The groups are shells around one centre, one inside the other: the same stretched ball of 5 dimensions in 7 sizes.
Some rows, each with its group after it:
[ 38 -61 -45 -11 -23 -50   4 -61]
K366
[-31 -40  28  38  35  -9 -35  63]
K366
[ 34   0 -11 -15 -20 -37  -2 -17]
K820
[ 26 -35 -31  -4   0 -48 -25 -52]
K820
[-10  -9  19  15  37 -34 -54  20]
K875
[-21 -76   0  11   2 -42 -22  -3]
K996
[ 42 -26 -22   2   4 -33  -5 -12]
K805
[ 17 -93 -21   2   2 -58  -6 -24]
K996
[-51 -59  29  40  42 -18 -52  50]
K253
[-44 -50  19  21  31 -38 -60  11]
K366
[-10 -25  19  13  36 -41 -49  19]
K996
[  4  -7   2  12  24 -29 -43   1]
K805
[-10 -19   0  11  11 -28 -39  -6]
K805
[ -7 -17  -7  -3  -3 -40 -39 -31]
K253
[ 17  23   7  -3  -7 -20 -15  13]
K61
[-18 -11  34  25  42 -22 -47  55]
K996
[ 46  -3 -15   1  -7 -19   7   6]
K875
[ 56 -27 -33   0  -8 -29  10 -19]
K366
[ 10 -63 -15   4 -15 -34   4  -7]
K805
[-26  17  35  23  16   1 -34  62]
K61
[-26  -3  25  12  13 -22 -42  28]
K996
[-22 -49   9   5  -6 -37 -20   6]
K253
[ -2 -24  -3   6 -21 -14  -1   9]
K820
[ -7 -93 -14  11   9 -50 -20 -18]
K875
[  3 -67 -23   7  14 -51 -36 -40]
K366
[-40  27  42  23  39 -12 -70  48]
K820
[-19 -29  23  24  18 -13 -23  50]
K805
[ 12 -41  -2  -1  24 -60 -39 -17]
K820
[-36 -63  21  32  30 -23 -36  43]
K61
[ 44 -56 -37 -12 -17 -53   6 -47]
K875
[-24 -31   2   8  22 -45 -60 -22]
K253
[ 52 -29 -26 -10  -8 -45   4 -26]
K875
[ 30 -18 -20  -2   3 -38 -20 -26]
K805
[  1 -61 -23   3   3 -49 -31 -43]
K61
[-10 -33   7  11  33 -46 -54  -3]
K996
[  1  10  26  13  18 -16 -25  49]
K875
[  0 -47  -6   2  24 -60 -49 -30]
K820
[ 12 -39 -23   3   5 -41 -29 -37]
K61
[-19 -70  -2   5   6 -51 -32 -16]
K61
[-19 -93   0  12  -2 -42  -8   6]
K253
[-39  43  54  31  43   3 -64  78]
K253
[  0  -6   0  21  11  -5 -25  19]
K366

New rows, each followed by its group:
[ -5  -2  13  22  45 -26 -59  18]
K820
[ 47  22 -10   3 -14  -3  14  21]
K253
[ -5  39  29  18  17   2 -32  55]
K996
[-18  41  37  14  35 -16 -62  41]
K820
[-27  35  39  24  30  -1 -53  59]
K61
[-25  -7  46  31  47 -13 -46  79]
K253
[ 32 -48 -20  16  19 -30 -11  -1]
K820
[-36 -42  20  26  25 -23 -43  30]
K805
[-23 -40   6  25   3  -9 -19  25]
K366
[ -5 -40   6  25  41 -31 -45  16]
K61
[-28  20  28  10  17 -20 -54  25]
K820
[  0 -23   0  24   6  -3 -11  29]
K366
[-17 -13  20  17  45 -38 -65  15]
K366
[-30 -40   6  13  19 -39 -53  -9]
K61
[ -8  16  32  26  50 -16 -56  52]
K366
[  -8 -102  -16    8   17  -65  -33  -34]
K820
[-17 -89 -19  14   1 -41 -24 -27]
K820
[ 18 -59 -21  12   9 -35 -13 -14]
K805
[  6 -92 -19  18  24 -47 -23 -15]
K820
[-31 -48  -1  16   7 -28 -40  -9]
K820
[ 14 -94 -29   0   1 -62 -13 -43]
K996
[-34 -44  13  15  20 -37 -50   4]
K996
[  5 -25  21  22  32 -22 -22  52]
K61
[ 12 -57  -8  -8  -8 -55  -9 -19]
K820
[  0 -46   0  24  23 -21 -22  22]
K805
[ 36   8 -15 -12 -13 -34 -10 -22]
K61
[ 38 -69 -32  -7 -20 -47  17 -30]
K875
[ 18  39  12   7  -4   0 -10  38]
K366
[  16 -101  -19    9    1  -49    6   -7]
K366
[-23 -39  24  27  26 -19 -30  48]
K805
[  4 -79 -18  19   1 -28  -4  -2]
K61
[-11 -73  -1  13   2 -36 -13   7]
K805
[ 17 -55 -24   0 -19 -35   3 -24]
K805
[-34 -35  28  14  21 -36 -44  29]
K820
[ 37 -55 -13  10   5 -31  10  14]
K61
[ 50 -36 -28   8  -2 -23  13  -4]
K820
[ 46  19 -11   7   8 -13  -8  12]
K820
[ 16 -21 -11  18  27 -25 -35  -2]
K253
[ 34  -6 -13 -10   9 -51 -30 -30]
K820
[ 32  -8 -26  -7  -9 -36 -17 -39]
K366
[-14 -19  28  21  25 -19 -30  52]
K805
[ 59  -8 -26 -11   2 -45  -8 -30]
K820
[ 32 -34 -25   0 -18 -27   8 -17]
K805
[ 41 -48 -26   1  13 -50 -14 -28]
K61
[ 29  -5  -2  -2  12 -39 -22  -1]
K805
[ 12 -19  18  15  39 -35 -34  37]
K820
[ 40 -57 -24  -4 -12 -43  13 -16]
K805
